There are 4 ways to turn a row about zero (a turn may also mirror it). The second row of each pair is the first, turned, with some noise. The first 36 pairs use one turn. New pairs use 2 turns, one after the other, and a turn may come again.
Some pairs, each with its turns in order after it:
-2.125 1.300 6.645 1.170 -2.327 -0.420 -1.930 1.603
0.580 5.169 2.830 1.012 4.001 1.409 0.237 -3.239
(0)

0.035 -2.401 -4.065 2.510 -1.111 -3.334 3.812 -2.006
0.177 0.283 -2.794 5.513 -1.007 -4.278 1.239 -0.358
(3)

-0.864 -0.595 -1.835 -1.201 -5.223 -1.857 0.705 0.510
-1.553 -3.766 0.595 -0.497 1.835 0.514 3.330 2.671
(2)

1.077 -3.005 3.858 -0.532 3.356 0.751 -4.492 -1.855
3.056 -4.336 -1.255 -3.338 1.722 2.171 -2.441 2.260
(3)

3.097 -0.314 0.527 -0.993 1.834 1.770 -2.374 0.589
-0.260 -2.027 0.882 -1.230 2.780 1.576 0.219 1.956
(3)

0.960 2.314 -1.949 -0.211 0.201 0.426 1.095 2.674
0.913 -1.693 -1.802 -2.088 0.272 2.472 -0.834 0.075
(0)

2.416 -1.635 -0.266 -0.907 -0.948 -1.943 -1.174 -1.252
0.770 -0.326 -1.759 0.195 2.689 -2.349 -0.910 1.415
(3)

0.795 2.951 0.601 2.952 -0.099 3.808 -0.101 0.341
0.206 3.385 1.615 0.473 1.883 0.994 -0.219 -3.742
(1)

0.996 -3.485 0.377 2.667 -0.243 1.586 -0.094 -0.030
1.894 2.723 -1.849 1.479 0.699 -0.112 -2.800 1.300
(1)

0.670 0.730 0.703 -0.331 0.757 1.942 2.515 -2.014
0.202 -0.750 -1.952 0.193 -1.395 0.822 -0.198 -3.090
(2)

0.716 -0.619 0.238 -1.230 -2.844 0.488 1.422 -2.486
-0.553 1.933 -0.626 -2.037 -0.536 0.955 1.654 2.344
(1)

-0.897 -0.895 -0.466 0.381 1.787 2.346 0.716 1.419
-1.851 -2.216 0.451 0.379 -1.178 1.887 0.343 -0.509
(3)

1.385 0.570 3.531 -3.838 -7.058 -1.258 0.329 -2.452
-0.734 3.484 -1.334 -5.790 2.213 -5.625 -0.454 -1.373
(3)

-0.097 2.772 -2.347 0.829 1.884 3.305 -0.327 -0.360
2.785 1.892 -1.734 0.447 -3.611 -0.496 1.547 -0.288
(2)

0.170 -1.110 2.801 3.687 -1.556 -5.052 -1.152 0.215
-0.605 -1.183 -1.170 3.070 4.790 -2.755 0.713 3.322
(1)

-1.227 3.277 0.810 -0.034 -0.088 -0.700 -3.950 3.480
2.928 0.718 0.176 0.899 1.406 4.158 2.975 -2.387
(0)

-2.687 1.704 3.041 2.795 -1.351 -3.899 -0.279 0.138
-0.956 -2.329 0.037 1.750 5.723 0.124 2.034 1.137
(1)

3.980 0.084 -1.461 -0.789 0.189 5.115 -0.970 0.534
-2.715 -1.988 0.821 -1.701 2.850 1.755 4.112 2.127
(3)

-2.195 -1.763 -0.154 -0.628 -1.788 -1.320 2.546 1.760
-1.779 0.419 -0.703 0.960 -0.746 -1.753 -1.743 -3.033
(3)

-0.400 -0.463 1.775 0.110 2.606 1.445 0.401 0.450
1.064 1.384 0.181 -2.003 0.050 -1.791 1.354 -0.184
(0)

-2.827 1.086 1.378 3.631 0.202 1.843 -4.365 -0.744
2.223 -0.647 5.470 0.997 0.992 0.033 2.373 -2.240
(0)

0.011 0.901 1.407 1.685 -4.438 0.682 5.879 -0.444
-4.542 -2.368 -4.101 -0.553 1.220 0.102 2.888 -2.166
(2)

-2.091 0.516 -3.231 0.076 2.941 -1.361 -2.658 -2.872
1.813 0.971 -2.994 1.857 -2.335 1.928 -0.438 4.065
(3)

-3.353 1.572 0.011 -0.842 -2.345 3.969 -1.363 0.949
2.850 1.346 -2.509 1.056 2.213 0.645 3.551 1.029
(2)

-1.360 -0.974 -0.514 -0.516 2.245 -1.973 -1.587 -0.675
-1.387 -2.446 -0.015 0.826 -0.487 -0.364 -2.042 1.397
(1)

1.423 0.319 -1.191 1.426 0.349 1.356 -4.422 4.711
6.145 -1.007 -0.570 1.405 -0.341 1.860 0.565 -1.403
(0)

4.887 -3.855 -0.418 -0.682 -2.285 5.355 -0.603 1.370
2.630 -3.959 -4.041 3.973 1.630 -3.479 -2.848 1.464
(2)

0.654 2.112 0.603 1.919 1.071 3.599 0.197 -1.995
1.659 1.739 -4.078 -0.657 -1.851 0.639 -0.368 -1.172
(2)

-0.320 -2.847 -0.457 0.563 -0.506 3.219 -1.438 1.084
3.638 0.396 1.895 0.780 0.188 -1.262 -0.374 2.098
(0)

-2.595 3.793 0.406 -1.394 3.017 -1.782 1.636 1.571
0.172 2.929 3.119 -0.949 -1.286 0.424 3.486 -3.211
(2)

-3.412 1.875 -0.506 -1.725 -1.078 -1.308 -0.535 -2.568
-3.528 -0.232 1.757 0.983 0.256 2.099 2.297 1.657
(0)

3.235 -0.030 -0.943 -0.904 -0.360 1.578 2.094 0.010
0.250 -1.316 -2.638 -1.193 1.321 -1.669 -2.118 1.445
(0)

2.410 -2.072 -2.365 -0.662 0.173 -0.965 -0.928 0.333
0.135 0.503 -0.747 -0.539 -1.917 -3.084 -1.287 0.967
(1)

2.221 -1.656 -2.257 -0.760 1.133 7.222 1.338 0.599
3.010 4.681 -0.598 -1.586 -4.541 1.795 -2.739 -2.973
(1)

-0.533 1.001 -5.203 2.669 1.954 1.846 2.309 -4.073
-1.286 2.755 4.573 -3.933 0.537 0.549 -4.050 0.215
(1)

0.437 0.542 -0.329 -0.599 0.674 1.642 0.333 -0.421
1.395 -0.062 -0.920 0.183 -1.063 0.060 0.162 -1.062
(2)

New pairs, each followed by its turns in order:
-1.376 -0.954 1.806 -2.386 1.904 -4.511 1.385 0.696
2.876 1.883 -1.581 -1.080 3.731 2.211 -2.031 -0.072
(3) (3)

3.115 -2.189 0.737 0.626 2.818 -1.276 -2.085 2.069
-0.165 -0.909 1.133 2.443 -1.815 0.821 -1.995 -3.822
(1) (0)

-4.602 -0.863 1.087 2.128 -1.446 -3.943 0.826 3.449
-0.342 -5.834 -0.565 3.980 1.016 0.686 -2.011 2.445
(1) (3)

-3.328 0.070 -1.223 -1.177 -0.895 1.602 0.624 4.442
2.487 -0.950 3.561 2.626 -1.637 -1.874 1.412 -2.066
(2) (3)

-1.072 1.079 0.619 4.781 5.616 -1.236 0.719 1.980
6.038 -4.228 -0.132 -1.523 1.883 1.564 -1.114 -0.071
(1) (3)

-0.947 -3.165 2.377 1.093 -2.390 0.051 1.947 0.187
2.572 2.890 0.815 -1.866 0.949 2.365 -1.219 0.138
(0) (3)

-0.039 -0.082 -1.592 -2.671 -3.400 -0.176 0.018 2.514
4.701 -1.845 0.543 -1.126 1.128 0.658 0.024 -0.179
(0) (0)

1.584 2.360 -0.020 0.571 0.953 -0.577 4.464 1.263
-2.475 -1.407 -1.399 -1.769 -3.546 0.834 -1.107 -0.171
(0) (1)

2.016 -0.491 1.256 4.871 -0.106 -3.080 0.347 -3.309
-1.865 0.776 0.053 -2.450 0.931 5.488 -2.172 1.962
(0) (2)

1.126 5.749 -2.233 1.224 -0.326 0.565 -1.824 3.104
0.971 -0.409 5.482 -2.542 -2.869 1.021 3.047 -1.046
(3) (3)

-1.680 1.478 -1.742 -0.465 1.607 2.975 -0.822 -0.716
1.214 0.559 1.315 -1.538 1.354 1.036 -2.112 2.372
(3) (0)

-0.089 -1.791 -3.757 3.616 4.178 -1.155 -2.277 -2.220
-4.641 -4.606 -0.811 -0.303 2.981 1.919 -1.276 1.264
(0) (2)

-0.648 1.507 -2.986 3.060 -1.679 5.244 -4.142 -1.989
1.886 4.539 -1.467 0.151 -1.205 -5.438 -2.546 -2.884
(0) (0)

-2.277 1.124 -1.488 0.931 -0.918 -0.557 -5.022 -0.114
-2.682 0.795 4.781 -0.340 1.881 1.248 -0.036 -0.467
(2) (3)

-0.288 2.293 0.480 -1.232 0.114 -1.406 2.544 2.111
-2.108 -0.772 0.487 -0.674 0.112 2.728 -0.122 -2.540
(2) (2)

0.581 -2.438 0.692 1.971 1.834 -0.515 3.001 3.044
-0.618 3.767 -1.385 -2.268 2.000 -0.633 -0.265 2.449
(0) (3)

0.975 5.791 -1.461 0.270 -0.196 -1.904 2.706 1.471
1.502 -2.320 1.812 -1.701 -2.140 -5.016 -2.324 0.718
(1) (3)

0.249 -4.125 -1.232 0.286 -2.184 0.577 -2.446 -0.413
-0.986 -0.966 -1.979 3.097 -1.787 1.626 0.477 2.557
(3) (3)

1.727 2.638 1.062 -0.818 -1.066 0.995 -0.335 0.819
-2.121 -0.366 -2.854 0.749 -1.140 0.088 0.477 0.826
(2) (0)

-0.127 -3.757 1.167 -3.300 -0.036 -1.730 -2.199 -0.589
1.681 -3.792 0.532 -1.948 2.021 2.761 -1.051 0.247
(2) (3)

-0.882 1.311 3.389 2.185 -1.364 -2.471 0.472 0.670
2.038 1.790 2.476 0.181 -0.942 2.523 2.510 -2.281
(2) (2)

2.588 -1.024 0.963 1.330 0.230 1.191 2.440 0.231
0.145 1.552 1.553 1.148 0.265 -1.645 2.422 -1.461
(1) (1)

2.264 0.706 1.582 -0.725 0.349 -1.748 -2.210 -2.693
0.682 -1.382 0.781 1.546 -2.812 -3.231 0.736 -0.834
(3) (1)

-3.438 -1.399 -2.252 -0.467 -0.796 0.932 -2.508 4.236
4.166 0.000 2.476 2.541 2.798 -1.445 1.064 -2.050
(2) (1)

2.183 2.758 -2.462 0.197 1.038 2.272 -1.022 2.449
-2.307 -0.136 -3.123 1.750 -0.931 1.916 -3.007 -1.481
(2) (0)

-1.931 -0.759 0.036 -0.182 4.099 -0.774 -0.773 1.052
-0.950 -3.364 -0.590 -1.116 0.385 -0.112 2.206 -2.330
(0) (2)

0.886 1.390 -3.213 2.356 -2.589 -0.919 -0.143 -3.352
-0.080 1.768 3.036 4.207 -0.428 -1.825 2.177 0.353
(3) (3)

1.319 0.883 0.636 0.609 -1.687 0.732 -0.430 -1.614
0.822 -0.929 1.737 -0.482 -1.476 -0.481 1.353 0.780
(3) (1)

-4.614 0.139 -5.626 -1.080 3.078 -0.405 -1.789 2.741
0.492 1.789 0.478 -2.191 4.557 1.244 -5.404 -3.822
(2) (0)

-1.037 -0.952 -2.448 3.625 0.585 -2.014 0.937 -3.089
0.199 -3.285 -0.140 0.808 -1.345 0.000 -4.543 -1.713
(3) (0)

0.244 -3.643 0.334 -3.136 -1.204 -2.463 4.862 1.894
-3.540 2.787 -0.941 2.784 1.013 4.161 -3.250 -0.379
(2) (2)

0.439 0.824 0.553 1.014 -0.268 3.745 -5.177 -1.757
3.053 1.030 2.675 3.876 0.659 -1.105 -0.894 2.893
(0) (1)

0.825 -0.288 -0.831 1.068 -0.460 0.358 -0.465 2.662
1.494 -1.314 -0.905 -0.599 -0.091 -1.134 -1.716 0.710
(0) (2)

-2.286 3.211 0.661 -0.849 -0.899 1.812 -2.931 5.416
1.417 0.587 6.315 3.204 -0.528 -3.108 -0.086 1.392
(2) (3)

-3.522 0.888 2.435 2.217 -0.296 0.170 -1.021 -1.459
2.328 -4.142 -2.253 -1.629 -0.269 -0.008 -0.367 0.105
(3) (2)

-0.596 4.767 -0.172 2.723 -5.711 -0.021 -1.996 0.112
2.429 -6.004 -0.869 -2.867 -1.326 3.630 1.379 -0.117
(0) (3)

-2.573 -0.389 -2.352 -0.041 -2.873 0.121 1.095 -1.745
3.102 3.182 2.210 0.236 0.340 0.689 -0.013 -0.191
(0) (0)

-0.412 0.850 1.417 -1.877 -1.402 -2.061 0.693 -0.989
0.623 2.653 0.131 -0.321 1.259 -0.061 -1.847 1.484
(3) (3)

1.298 -4.426 2.745 2.162 1.249 -4.602 5.066 1.677
4.416 1.053 -5.102 -0.268 -1.141 -0.799 -2.795 -5.134
(1) (0)

0.722 1.939 -2.111 -3.406 3.199 -4.276 0.231 0.917
-0.973 -1.486 -1.291 -2.261 5.183 1.259 -1.842 -2.897
(2) (2)

-1.555 -2.388 -3.282 3.018 0.265 1.796 1.548 2.387
-4.398 2.212 -1.220 0.052 -0.346 -0.989 2.539 2.358
(2) (2)

0.236 -1.049 0.679 3.846 -0.213 3.581 -0.044 1.976
-0.877 -1.192 -2.756 2.108 -0.744 2.569 -1.709 -2.426
(3) (2)

1.320 1.874 -0.336 0.819 -2.669 1.480 -1.345 0.047
0.324 -0.360 -3.053 -0.229 -1.819 0.957 -0.527 1.357
(2) (0)

0.287 -0.677 -0.104 -0.472 2.204 0.471 3.803 0.549
-1.839 0.330 -1.757 -1.412 -0.146 3.429 -0.432 1.272
(2) (2)

-0.500 1.889 -1.811 -1.227 1.584 2.694 -2.544 -0.910
0.400 1.804 -1.959 -2.397 -1.555 -1.703 -2.745 0.494
(0) (0)

